The rows of a group lie close to one hidden flat surface of 12 dimensions, which passes through zero. Surfaces can cross.
Some rows, each with its group after it:
5 31 5 9 -12 12 -2 0 2 -3 6 -10 -13 -22 -20 -18 -5 13 -> vuga
16 0 -3 13 -18 7 -11 1 -1 2 3 6 -26 -1 12 -14 9 -9 -> zak
-12 11 -1 -6 -5 -4 -5 8 -6 -9 -1 11 -28 16 21 5 2 -16 -> Pigo
-5 -12 -8 -12 -12 7 15 2 -6 13 7 -10 4 -21 -19 -7 4 -8 -> fesid
-25 -5 -26 13 -11 24 11 2 18 21 23 9 46 -12 -15 14 -22 4 -> zak
29 9 -31 16 5 -19 -3 -14 -24 10 18 -28 -28 -7 -7 49 30 21 -> zak
-5 -24 1 -6 3 -18 -4 27 15 21 18 -20 -22 24 7 -8 11 -15 -> fesid
-5 -2 -7 12 14 14 -25 -6 -4 14 -28 28 -17 -9 20 -29 -3 -7 -> zak
-6 -8 -31 6 4 -3 -11 -1 -19 20 8 13 -1 1 0 21 14 16 -> fesid
-1 -18 10 18 18 -4 1 10 17 5 -3 -18 -30 -7 0 4 9 -15 -> dur
-19 -3 -37 -24 47 -7 -8 -2 8 16 -18 22 -5 -42 -30 4 -3 31 -> Pigo
17 4 24 -10 -27 16 -17 6 -5 -9 5 -7 -3 1 12 -19 -12 10 -> Pigo
-5 2 20 -18 19 -31 -9 -8 12 -4 -19 -7 75 -8 -12 2 -15 9 -> dur
-16 -18 -4 -22 45 -13 22 -23 -15 19 -2 -3 -6 23 -12 11 19 12 -> fesid
-5 -17 23 -23 15 11 8 -19 18 11 -10 -2 2 -18 -12 -24 -20 -19 -> zak
27 -6 19 6 -1 3 -17 -3 5 13 6 -16 3 23 2 10 -4 8 -> Pigo
6 16 3 13 -5 -1 7 -11 11 9 19 -7 -10 -9 -18 2 19 -5 -> vuga
-3 1 27 -9 16 -21 -45 28 20 -4 -12 -6 -4 -35 -35 16 -42 0 -> vuga
-15 -38 -26 -14 33 -6 22 -20 -4 7 -12 14 17 7 8 10 -12 -4 -> vuga
27 25 -53 40 0 -22 0 2 -3 -6 3 -7 18 -20 -35 45 -21 14 -> fesid
-1 -35 -25 24 -11 -3 -22 14 6 16 3 25 -36 7 21 -20 -15 -38 -> zak
5 -14 3 -5 -7 -20 -4 24 6 -15 21 -1 -27 16 -6 9 4 10 -> dur
21 -3 -4 35 0 -29 21 3 -7 -5 -12 -19 16 16 -31 3 5 -18 -> dur
-37 6 -18 -18 17 -34 -21 44 -19 23 -4 -22 6 -15 -13 38 5 -2 -> dur
10 -2 18 -7 -36 32 -10 14 29 18 2 4 -16 11 36 -12 14 -40 -> fesid
-22 1 20 -30 7 -2 19 -20 11 -19 3 22 -1 26 22 15 -2 -29 -> dur
2 5 -5 -14 -9 1 7 -18 -29 17 1 -7 13 27 16 -20 7 -6 -> zak
10 -8 -2 4 -7 4 -5 1 11 -8 -11 4 -10 -23 -1 -8 -15 -11 -> vuga
-3 5 -3 12 -6 -10 -13 4 12 7 25 -5 -36 -12 15 5 51 -3 -> dur
7 17 0 -10 13 33 -3 -39 54 -18 27 21 -4 -24 33 26 9 41 -> zak
0 -9 -6 4 1 -8 7 4 0 3 -2 2 -16 10 -4 10 9 -21 -> zak
-4 6 18 9 -2 -3 -9 -12 22 -7 3 0 -5 -11 33 6 21 -23 -> vuga
-19 -11 -25 30 9 -39 -15 29 -10 16 -1 1 27 4 4 29 23 -6 -> dur
-12 -10 5 -31 25 15 -2 -6 -17 14 -24 20 25 31 8 2 -10 21 -> vuga
8 -6 -5 2 -3 6 7 -5 -8 0 0 -7 -3 2 -1 5 0 2 -> zak
6 -23 23 -32 33 -36 -37 -7 -14 8 2 -11 -27 2 -4 -33 -14 28 -> Pigo
-3 10 1 31 30 -18 -12 -1 -27 -17 -1 -8 -29 10 2 -25 -2 37 -> fesid
16 -15 -9 -10 -31 19 4 22 11 33 13 -28 1 -12 -16 -14 -2 -9 -> fesid
-33 -23 -28 31 -2 -15 -15 23 -20 4 13 12 -19 3 21 7 0 -15 -> fesid
13 -7 14 6 -25 -2 1 3 -14 -5 8 -6 -4 19 4 0 3 -10 -> Pigo
27 -18 2 -8 -24 -5 -12 38 -13 12 -10 12 1 39 -42 22 -5 1 -> vuga
-11 31 23 -23 7 6 6 -2 -9 -8 -45 10 3 -25 -20 -2 9 -26 -> vuga
-15 -16 -21 22 23 -5 -12 -18 -18 33 10 19 -19 16 0 12 14 1 -> Pigo
-7 -7 32 -19 14 10 15 -21 -16 -10 -25 4 -30 -3 4 -32 13 -16 -> fesid
19 5 5 -3 17 -10 -4 -14 -4 14 -7 -16 -1 37 24 9 15 -8 -> Pigo
-21 -9 -32 23 -8 17 9 -3 -1 -6 41 6 19 -31 -2 -13 5 59 -> dur
-13 10 1 -8 26 21 2 -21 27 13 -8 18 9 -23 -4 0 7 9 -> zak
-1 28 -2 6 13 -1 -9 7 40 -13 -9 -8 12 -19 35 -13 7 5 -> Pigo
-2 35 -7 15 -5 -29 4 59 25 -22 -20 4 -18 -1 1 -21 49 -7 -> Pigo
-19 -11 -11 -28 -3 -7 -22 4 -18 3 1 36 -7 6 23 -16 13 15 -> dur
23 -30 0 -3 -8 -9 17 5 -4 1 -20 6 -2 11 -20 -21 11 -17 -> vuga
4 21 5 -6 33 19 39 -23 18 7 4 -26 6 18 -23 31 5 22 -> dur
2 -8 -11 6 10 0 7 16 16 -7 -11 -21 35 -12 -11 13 -35 9 -> Pigo
-2 11 9 7 3 7 -13 -11 5 1 -6 0 -2 -16 15 -4 -11 -8 -> zak
3 -4 7 20 -26 -10 -1 31 0 -16 9 -9 -6 23 10 13 -8 -19 -> Pigo
3 -4 17 -25 15 -17 -1 7 9 -3 0 0 -14 15 -27 9 -10 -2 -> vuga
-2 -7 2 -15 -17 -21 -25 -24 -14 -7 35 9 -39 -20 21 -7 5 -4 -> Pigo
-5 10 -2 5 4 2 -16 -8 19 13 7 10 3 14 29 40 7 -16 -> dur
9 3 29 -5 18 12 10 -17 15 -7 -9 -14 -16 5 5 -13 -11 -7 -> fesid
-1 -3 14 -12 -19 1 -9 6 -3 -12 -2 13 6 -4 2 4 5 1 -> fesid
-7 2 19 -31 28 -10 -12 -24 23 0 15 8 10 3 13 22 7 23 -> fesid
15 -21 -10 -38 19 -1 13 -43 -5 -12 15 -5 -14 5 20 -24 -10 32 -> zak
9 1 -1 18 -6 14 0 -6 10 3 -5 9 -5 -9 -6 -9 -9 -12 -> vuga
3 -8 2 -15 2 6 -6 -10 20 -14 6 1 -1 -12 27 8 -15 2 -> vuga
-7 -5 -13 20 7 -10 11 -4 -11 7 -16 3 27 3 -8 4 -5 -12 -> dur

New rows, each followed by its group:
4 13 20 -28 -25 -2 3 14 19 -26 39 2 -22 28 8 26 11 16 -> dur
7 2 -3 17 -5 6 10 -15 17 -9 21 3 3 3 5 4 4 7 -> dur
21 0 -32 4 -21 1 18 -3 -17 5 -11 -5 23 3 6 23 15 -8 -> Pigo
-19 8 10 -14 15 11 20 -6 -14 11 -25 9 14 17 8 -12 34 3 -> dur
-3 -2 14 -5 10 -4 -10 13 -20 -10 -8 10 16 31 6 -9 2 35 -> fesid
4 -4 2 -14 -1 5 0 -5 -5 6 -6 6 -1 0 -5 6 7 -3 -> fesid
-29 5 20 -20 -5 -37 10 20 4 -15 23 -13 -33 -13 3 -8 53 -21 -> dur
-11 29 -3 -19 -17 -27 -2 13 -14 2 17 -13 -15 -8 -9 8 28 -13 -> dur
-16 42 6 10 -9 22 -15 10 -6 13 7 7 12 15 -9 31 -14 12 -> vuga
12 -13 4 -18 35 6 11 -6 -16 -3 -36 -1 4 -2 -23 16 -3 30 -> zak
-11 52 8 2 -24 19 4 14 -10 -26 7 0 -28 19 35 4 10 0 -> vuga
30 18 -14 2 -18 9 -15 16 21 12 3 4 -10 1 3 42 22 3 -> Pigo
28 -23 -7 -9 21 15 -11 -24 -10 16 -17 -4 -24 0 8 26 -7 8 -> zak
-12 -15 15 -6 7 1 -9 -4 3 -10 -1 3 7 -5 9 -17 -28 4 -> Pigo
-1 -2 -12 21 0 -7 -10 -7 -2 23 2 9 6 4 11 23 32 -13 -> vuga
10 11 12 -7 -13 15 38 -43 18 6 29 -27 -8 -26 -18 -8 16 -19 -> zak
7 24 -8 27 -21 1 0 -20 9 5 15 11 1 15 24 21 37 -26 -> dur
2 24 -5 -1 -7 5 25 -9 -1 -4 6 12 20 49 6 36 18 -3 -> dur
-12 -10 -5 6 -11 2 19 16 -26 -7 -8 0 -7 6 -13 -24 -3 -5 -> dur
0 7 11 4 -6 11 6 -5 7 -7 8 0 -7 21 18 -5 2 -5 -> vuga
1 -11 -19 -8 12 -27 -6 -13 -7 0 4 12 -15 -6 -7 -7 -7 -2 -> dur
-2 -5 12 -5 -4 5 3 0 4 -13 -1 6 9 7 4 -9 -4 3 -> dur
11 -29 5 -18 10 -53 -13 23 1 -22 -2 -26 -4 18 8 13 -27 -12 -> Pigo
22 37 22 -9 -3 -6 13 -13 6 4 -7 -28 4 -6 -21 -2 19 -14 -> dur
-14 -10 44 7 12 -1 13 -14 59 -20 24 -2 18 4 30 25 21 -10 -> dur
-37 -26 10 26 33 12 7 43 -15 28 -43 -35 -7 -29 -9 -18 10 -16 -> dur
5 -7 -19 0 27 -8 -1 -14 -18 -3 -42 18 -9 -16 -18 5 -21 -10 -> fesid
21 -20 -7 -4 6 15 29 -23 -12 -18 -12 4 -33 8 -26 -31 -54 -15 -> dur
4 -9 1 18 -10 7 -4 0 -13 13 27 -7 -39 25 13 31 28 0 -> fesid
20 3 42 14 -13 -20 -11 31 21 -7 -12 -20 31 17 3 12 20 -16 -> dur
-11 -19 -53 44 -8 19 13 -16 -11 -1 23 10 -6 -21 -1 7 -42 1 -> dur
5 -7 8 -9 9 -10 23 12 1 -8 -34 12 10 15 -10 -14 30 -14 -> Pigo
-21 4 -16 14 0 -11 -11 -3 8 0 23 -2 12 -16 17 3 -24 -5 -> zak
10 6 -19 11 -9 14 -23 11 1 -3 -15 17 -21 -19 17 4 -15 -4 -> vuga
-28 4 -16 -24 6 23 24 8 -30 -21 -50 23 19 -4 9 8 -31 -15 -> vuga
10 -13 25 -7 10 -17 11 -15 -6 -26 -11 -15 -42 -13 -2 -35 -6 -22 -> zak
-21 10 7 -19 27 2 1 -37 31 25 9 11 6 -7 15 -1 7 -22 -> zak
12 12 21 -34 20 -22 -34 -5 36 8 11 -22 -21 -27 -2 22 -3 -1 -> dur
4 -22 1 0 28 -9 5 -24 24 -15 12 6 3 -7 -4 1 -19 19 -> dur
1 38 -14 27 25 -20 -38 -22 -9 -5 8 15 -30 -11 25 -8 30 40 -> fesid
-20 15 2 -19 24 -2 6 -31 -22 3 -20 19 2 -18 6 -44 30 18 -> fesid
6 -6 -29 -3 -3 4 2 -3 -2 9 21 -8 11 -18 -19 -5 -6 35 -> zak
-20 7 -24 5 -4 22 -11 11 -11 15 18 6 8 -17 9 7 12 42 -> dur
-24 26 -1 7 1 -18 -7 -12 -7 14 10 -12 17 0 14 6 -1 -26 -> zak
-2 -5 25 8 -27 5 10 -5 -11 -13 12 -1 2 1 -8 -22 5 -10 -> Pigo
3 -2 -25 4 -2 14 3 -17 20 0 4 22 -18 -4 25 33 -8 -23 -> vuga
-10 5 8 1 -2 5 12 22 -4 -22 -12 7 22 1 -15 -8 -8 17 -> zak
-21 6 -12 -28 14 -24 5 15 -15 -24 12 -23 -4 -17 -6 8 -22 26 -> vuga
-8 -17 -31 -14 15 -18 32 -22 10 -9 15 3 -22 3 19 24 13 -23 -> vuga
-17 -14 -7 -7 -1 -31 -16 16 -36 11 -43 7 -14 -11 5 -20 -19 -65 -> dur
5 6 3 -7 2 -8 8 -6 -10 2 -5 4 -11 26 12 6 25 -9 -> zak
19 -17 21 -22 -9 3 -3 -4 8 -3 9 -15 -3 -2 -1 -19 -21 0 -> zak
9 3 23 7 -10 -2 -12 27 25 -13 -4 5 -15 -11 -12 4 3 -8 -> zak
10 -8 28 23 8 20 21 15 15 -2 -4 -25 -16 4 -7 -16 35 13 -> dur
-15 12 4 0 6 -1 1 -11 9 5 4 0 12 -12 2 1 -3 -10 -> zak
3 -12 16 16 -26 36 5 12 10 -2 -14 28 25 3 -7 -1 -2 -3 -> Pigo
-5 -3 -5 -25 2 -34 12 -9 -52 -4 5 -25 19 50 17 -5 -5 2 -> zak
11 -19 7 -13 -14 4 0 14 -18 5 -7 -5 -11 1 -19 -4 0 0 -> fesid
-33 -1 2 -14 -18 -18 -7 12 -11 -10 4 10 27 -15 11 -4 -8 -17 -> dur
